The first 8 rows are patterns. Each new row is the sum of 2 different patterns, raised or lowered, with some noise. Before adding, each is slid sideways (what falls off one end comes back at the other) and multiplied by a number that may be negative. Names go in the order of the patterns.
In the rows, zero is written as 128.
Known rows, each followed by the names of its patterns:
[117 103  94 123 154 105 111  95  88 129 151 106 110 135 140 138 157 128
 156 138 101 153 124 114 159 141 127 131 158 173 114 112 123 124 109 137
 132 154 131 142 130]	R
[ 73 113 152  78 149 150 129 108 135 143 115 130 154 158  95 102 153 113
 135 159  97 128 113 131 149  84 134 143 115 127 105 170 119 118  93 120
 128 143  98 125 163]	V
[108 141 119 129 170  88  94 171 138 130 111 113 109 122 174 133 127 130
 132 108 128 126 155 124 150 108 121 149 142  99 154 117 126 106 144 163
 122 142 174  99 121]	Y
[139 156  98 162 138 119 110 165 121 131 137 152 137 158  94 135 153 133
 133 119 138 134 137 159 122 165 134 127 108 124 129 130 117 115 129 132
 131 116 179 143 144]	U
[119 152 155 120 115 156 107 184 169 119 193  98 104 130 154 126 120 165
 141 141 147 101  87 110 146 155 103 119 115 114 107 142 137 169 130 136
 134  83 118 136 143]	X
[ 89 132 165 149 130 124 146 146 142 130 136 126 135 109 131 133 155 143
  93 124 121  71 134 147 142 104 122 135 165 134 167 163 108  91 110 145
 133 162 140 146 136]	B
[130 105 103 106 151 147 118 138  85 109 117 122 153 118 135 139 165 113
 154 117 192  87 108  86 124 149 112 124 115 138 127 127 128 140 152 162
 141 147  88 151 128]	J
[143 153 117 122 115 148 128  93 123 132 147 130 147 152 147 116 123 104
 118 120  94 128 155 155 126 112 118 136  64 116  87 103 190 124 101 113
 142 158 185 156  86]	S

New rows. What belongs after each?
[164 138 163 147 164 150 131 154 148 152 157 136 146 158 152 144 175 157
 147 161 177 141 187 170 206 126 134 144 161 178 154 166 145 162 140 157
 156 164 194 185 164]	X J
[144 155 180 182 167 125 197 165 167 155 121 114 159 182 169 145 122 134
 140 138 182 156 189 165 187 150 142 143 203 141 137 146 173 166 137 173
 133 202 184 150 202]	X J
[121  74  91  93  92 110  93 100 114  91  93  80  81  82  94 109  81  80
  77  98  92  90 101 108  83 105  95  78  87  89 113  86  98 109  89  94
  90  85 120 122  90]	V X
[157 123 173 156 172 109 184 176 185 154 136 179 166 181 158 165 177 162
 140 129 135 157 151 189 171 166 177 190 152 180 155 153 162 140 169 163
 189 158 130 174 158]	J S
[109 159 167 130 127  71 101 168 173 116 115 157 160 156 161 142 157 149
  94 159 135 146 174 115 129 131 110 178 139 133 108 125 124 175 144 191
 168 128 103 108 129]	R B
[149 146 154 131 143 138 152 152 106 166 128  96 151 177 173 138 129 142
 186 148 205 189 135 117 117 167 147 171 137 171 140 119 115 202 176 173
 145 151 173 161 156]	B J
[155 149 124 108 120 125 159 167 127 158 108 106 142 128 147 145 148 143
 166 141 180 119 176 101 118  92 138 153 138 134 134 143 128 120 117 141
 168 150 136 132  82]	R J
[131  86 105  91  58 134 139  66  90 107 123 120 132 109  86 107  94 114
 101 112 120 114  87 110 103 139 105  84  93 124  78 118 109 132  96  88
 110  90  62 110 108]	R Y
[ 72  80  94 116 123 123 104 145  94  70 112  99  81 127 129  79  86 146
 144  87  75  86  86  78 127 104 121 102 112  91  87  74  79  91 132  68
  80  77  66  86 131]	R Y
[152 127 149 130 135  88 147 114  99 107 150 100 129  99 118 128 112 105
 133 135 110 122 114 109 116 119 132 125 162 130 109  90 125 123 124 115
 117 112 117 102 107]	U X
[134 130  78 152 176 174 160  74 188 148 114  95 114 152 148  73 126 172
  98 121 174 108 171 145 130  93 132 141  92 136 184 188 101  94 150 127
  83 153  66 113 177]	V S
[ 73  89 114  76  95 102 100  75  92  95 119  94 118  96  84  91  94  86
 109 100  97  89 105  97  92 114 124  80  89  90 107  94  95 117  74  79
 108  99  97  94  93]	Y B
[139 113 130  99  97 126 105 118 116  96 103  98 102  87  85 112  79 118
 106 109 104 114 116 113  89 110 113  98 131 118 105 108  89 121 100 106
  75 112  97 116  56]	Y J
[ 96 129 110  66  91 108 109 110 110  84  70  71 100 101 115 121 101 103
  91 116  85 116 105  96  52 114  69 103  83 143  63  68 115 106  38 130
 106 111  74 102  79]	Y U
[105  97 102 107 107 140  66  69 132 122 115  89  98  76  94 139 107 114
 105 111  95 119  99 137  99 146  75  94 108 116  91 122  96 101  92 119
 134 101 121 152  95]	Y J
[108 123 134 116 142 114 140 114  71 110 100  86 171 109 112 116 158 174
 117  82  95 117  89 154 131 145 120 107 124  99  82  55 120 118 102  50
 114  92 146 137  78]	R J
[ 94 100 107  69  78 104  68 103 119  95  74  93 103  91  91 102 105  80
  81 108  87 105 109  80  87  85 109 107  78 117 101  84  92  94 117  89
  79  78  79  85 109]	V B
[151 145 140 148 133 137 102 138 155 139 137 168 134 128 119 154 120 162
 175 110 149 141 127 136 138 126 121 149 162 143 142 123 117 116 144 147
 136 128 138 119 121]	Y X
[ 96 143 120 130 106 141 104 119 126 142 116 140 111 106 132 132 105 123
 135 125 119 143 122 140 125 129 118 106 113 131 108 115 132 112 124 108
 155 139 115 130 144]	V U
[107 149  93 132 127 105 104  92 151 107 127  85  94 110 133  92 109 146
  61 104 139  72 136 149 118  98 114 127 123 122 148 173  85  85 137 115
 129 145  73 117  89]	V B
[ 87  89  95 104 105 120 103  77  89 103  89 102  94  83  89  74  62  96
 109  99  89  98 102 105  93 101 105  79  60  84 111 105 108  91  97  99
  47  89  93  91 119]	B S
[150  68 160 169 189 100  87 165 117 144 150  99 129 114 123 130  60 124
 128 146 110 107 166 137 137 112 103 113 149  92 157 177  83 118 131  88
 143 141 101 120 114]	V J
[145 107 117 104 129 118 110  80 109  86  99 125 146 118  99 118  95  95
 111 103 139 102  94 113 109 121 118  90 101 105 112 111 109 142  96  96
 111 107 139 109 113]	Y B
[165 195 155 163  80 169 124 162 126 100 108 191 139 143 154 120 109 102
 142 156  92 175 161 197 117 177 131 169 137 153  64 130 162 142 152 147
 159 101 138 144 153]	Y J
[107 139 122 135 138 115 132 139 134 116 113 100  99 119 116 111 153  89
 120 144 106  92 138 111  97  72 141 154 120 132 164  96 113  89 126 104
 119 155 114 124 152]	R Y
[133 152 147  93 116 141 135 112 104  92  99 141 104 107 136 116 129 118
 111 134 124 119 103 105 119 116 116 128 131 129 125 116 135 116 108 113
 131 140 129 109 158]	R S
[130  92 143 130 138 152 138 128 123 129  99  90 127 126 145 127  98 106
 155 112 166 130 117 123 125 168 125 133 128 102 156 152 135  93 128 128
 146  93 171 160 155]	X J
[ 92 115 110 143 126 155 142 146 115 108  86  88 113 116 104 128 116  90
 111 132 110  61 119 101 111 189 118 123 118 111 161 160 131 114 144 140
 116 139 146 125 110]	R S
[135  80 104 129 132  93 124 134 113  98  94  86 178 119 107 162 115 116
 105 136 120  91  99  88  88  97 155 154 135 108 129 108 113 106 114 162
  76  82  94 113 103]	U B
[132 132  76 102 166  52 112 135  95 119 104 120  89  84 149 111 132 124
 146  90  62 167 132  87 131  91 129 116 133 137  45 115 128 104 112 114
 147 111  86  93  92]	V Y
[114 116  68 102  74  90 102  96  59 117  78  93  68 119 124  86  91 128
  86  89  79 137  81  83 124  70  64 130  82  93  54  60  87 109 148  89
  91  77  90  65  88]	Y B
[144 154 132 143 173 182 148 172 126 155 148 135 178 152 146 181 140 141
 135 143 135 144 164 136 127 123 161 154 138 159 157 129 167 148 138 141
 138 178 139 147 164]	V X
[ 92 109  82  69  83 114  67  70  77  74  81 118  52  62 103  69 114 124
  92  98 101  81  91  84  78 103 115 113 104 103 108  97  88  98  98  92
  92  92  89  94  98]	R X
[189 144 133 140 158 173 126 190 190 100 176 120 132 138 155 152 132 160
 148  98  87 163 177 129 141 127 101 163 128 162 141 140 185 138 128 128
 135 167 106 144 164]	V X
[ 95 144 121 120 180 142 121 105 128 143 125 105 128 108  92 135 129 137
 109 118 125 122 108 110 158 109  83 115 131 113 123  82  93 129  84 141
 133 137 109 122 111]	X B
[ 92  98 124 135 125  89 142 134 123 127  88  88 102 129 146  91 123 106
 102  88 120 119 142 108 111 116  83 107 112 146 113 137 136 120  87 148
 101 148 133 122 154]	U X
[168 162 158 189 173 159 113 192 174 127 107 145 117 178 193 117 160  98
 134 157 110 179 153 146 161 168 168 169 132 184 105 131 122 123 168 163
 103 126 178 110 166]	V J
[131 125 137 174 144 165 135 134 156 138 135 148 164 153 171 183 146 160
 172 126 197 172 140 204 143 138 154 183 175 140 164 156 157 152 141 131
 156 164 174 139 141]	R X
[128 144 170 120 172 175 114 181 127 141 154 157 138 118 169 144 150 180
 116  88 115 158 168 111 125 124 129 120 156 146 188 143 147 133  95 152
 152 159 165 161 155]	X B
[158  98  54  94  87 112  87 113  92 105 136  66  97 129 115  83  92 109
 129 103 112  88  89 115  89  77 118 110 107  50 104 113  42 110 144  87
  70  75 110 120 100]	Y B
[126 164 149 134 136 144 132 142 136 138 138 115 146 111 133 160 158 151
 126 150 141 125 155 156 120 135 135 139 134 145 136 133 130 141 138 146
 158 148 133 121 146]	Y J
[116  86  72  75 157  69 111  22 117 137 180  99  78 140 133 140 136 117
 146 126  79 116  79  90 128 169  94 120 145 184 129 123  90  94 108 116
 163 162 130 137  94]	R J
[152 132 124 127 144  75 119 105 116 145 150 100 120 145 156 136 150 113
 135 130 122 112 148 138 118 115 128 140 136 130 136 126 145 106 127 124
 140 132 117 132 152]	U S
[130 137 128 164 135 164 151 185 121 160 147 201  96 144 106 140 148 141
 161 131 160 170 127 139 141 170 166 155 182  91 142 168 151 128 115 118
 151 155 164 154 111]	Y J
[137 143 149 108 135 155 150 157 134 150 108 151 150 128 138 117 115 132
 141 125 138  95 110 124 129 149 116 168 148 166 128 166 104 195 110 112
  91 152 141 122 133]	U J
[187 172 162 206 140 135 133 166 152 153 122 159 121 124 188 187 159 126
 149 129 147 133 174 196 169 130 107 154 169 144 130 128 126 133 174 140
 160 156 152 134 131]	B S
[148 139 169 154 131 102 134 176 136 137 182 117 119 109 152 154 118 105
 137  86  98 154 168 137  99 139 114 128 122 138 166 131  90 116 127 139
 126 132 141 137 116]	R B
[102 127 146 134 126 108  78 113 146 123 110 105 124 121 113  98 112 100
 128  83 111 112 141 131  84  97  95  59 110 141 128  90 104 106 146 111
 140 128  95  64  95]	B J
[130 110 119  98 126 124 149 105 129 102 107 151 137  94 143  98 118  94
 127 135 117 120 163  68 126 106 143 109 109 160  82  91 152 127 119 101
  99  91  98 154 114]	Y J
[182 170 149 122 161 109 116 146 178 154 134 156 143 170 139 122 204 162
 146 167 147 135 155 150 133 138 135 127 145 143 140 169 106 142 192 127
 146 201 144 109 100]	R B
[164 130 199 175 206 128 150 187 163 166 142 166 163 164 178 138 171 154
 145 160 140 156 157 158 157 169 148 149 151 197 192 181 171 184 115 192
 162 141 119 197 136]	U J
[ 79  85  85 105  98 118  67  93 102 114 129  85  70 103  86  90  59  80
  69 105  73  83 111  80 104 102  66  79 101  56  58  47  95  86 115  71
 100  91 100  48  93]	R U
[127  96 145  96 106 111 128 109 100 117 102 114 127  85  81  86 101 122
 104  95  95 104 103 119 125 128 120 117 101  96 102 107 129 109 120 123
 116 119 117  91 135]	R X
[118  57  73 153  97 115 177  79  86  81 128 123  69  72 107  58  70 108
 166 115  81  76  66  92  95  76 138 122  33  75 117  75 100 100  91  89
 101 115  89 122 117]	V B
[ 74 153 142 126 119 176 130 138 117 154 122 172 116 120 140 163 115 137
 143 158 126 125 135 146  98 159 127 149 123 144 127  89 169 167 100 117
 167 160 157 157 159]	Y U
[139 148 137 131 112 151 163 151 120 113 154 148 149 137 193 143 148 124
 161 110 164 173 137 120 160 139 128 130 163 154 148 123 112 136 148 106
 149 161 143 132 166]	U X
[132 132 154 177 177 169 175 140 153 155 172 147 201 179 158 171 149 134
 176 177 145 146 197 147 174 170 163 130 127 172 163 116 175 158 168 141
 173 163 150 189 188]	Y X
[159 141 151 108 140 161 154 130 152 153 146 151 140 152 135 144 122 130
 148 148 150 113 147 137  94 145 162 158 121 134 145 178 124 168 164 121
  99 139 140 142 173]	U B
[129 125  93 126 154 138 108 140 130 101 152 126 126 132  95 164 126 129
 143 132 148 104 145 140 157 136 138  92 147 124  96 161 160  94 165 120
 124 110 151 124 115]	V U
[100 120 161  85 130 170  87 135 162 140 129 159 142 106 144 163 153  93
 100 136 115 121 152 116 117 118 140 132  82 136 142 101 104 116 177 124
 122 108 117 126 129]	R V
[132 132 138 128 119 128 113 148 137 143 162 135 122 131 148 160 176 134
 117 142 158 128 108 148 117 122 132 116 142 114 143 139 103 128 132 119
  97 114 153 133 141]	R V
[158 102 107 114 120 117 127 165  98 100 157 138 134 112 113 111 126 138
 123 119 123 117 125 112 121 150 131 126 115 120 138 126 101 132 133 122
  99 135 150 125 132]	Y U
[120 135 136 132 152 153 138 127 120 170 138 149 148 161 145 146 112 134
 142 135 181 154 141 136 137 134 126 141 135 134 142 118  96 162 117 174
 156 133 134 144 151]	X J
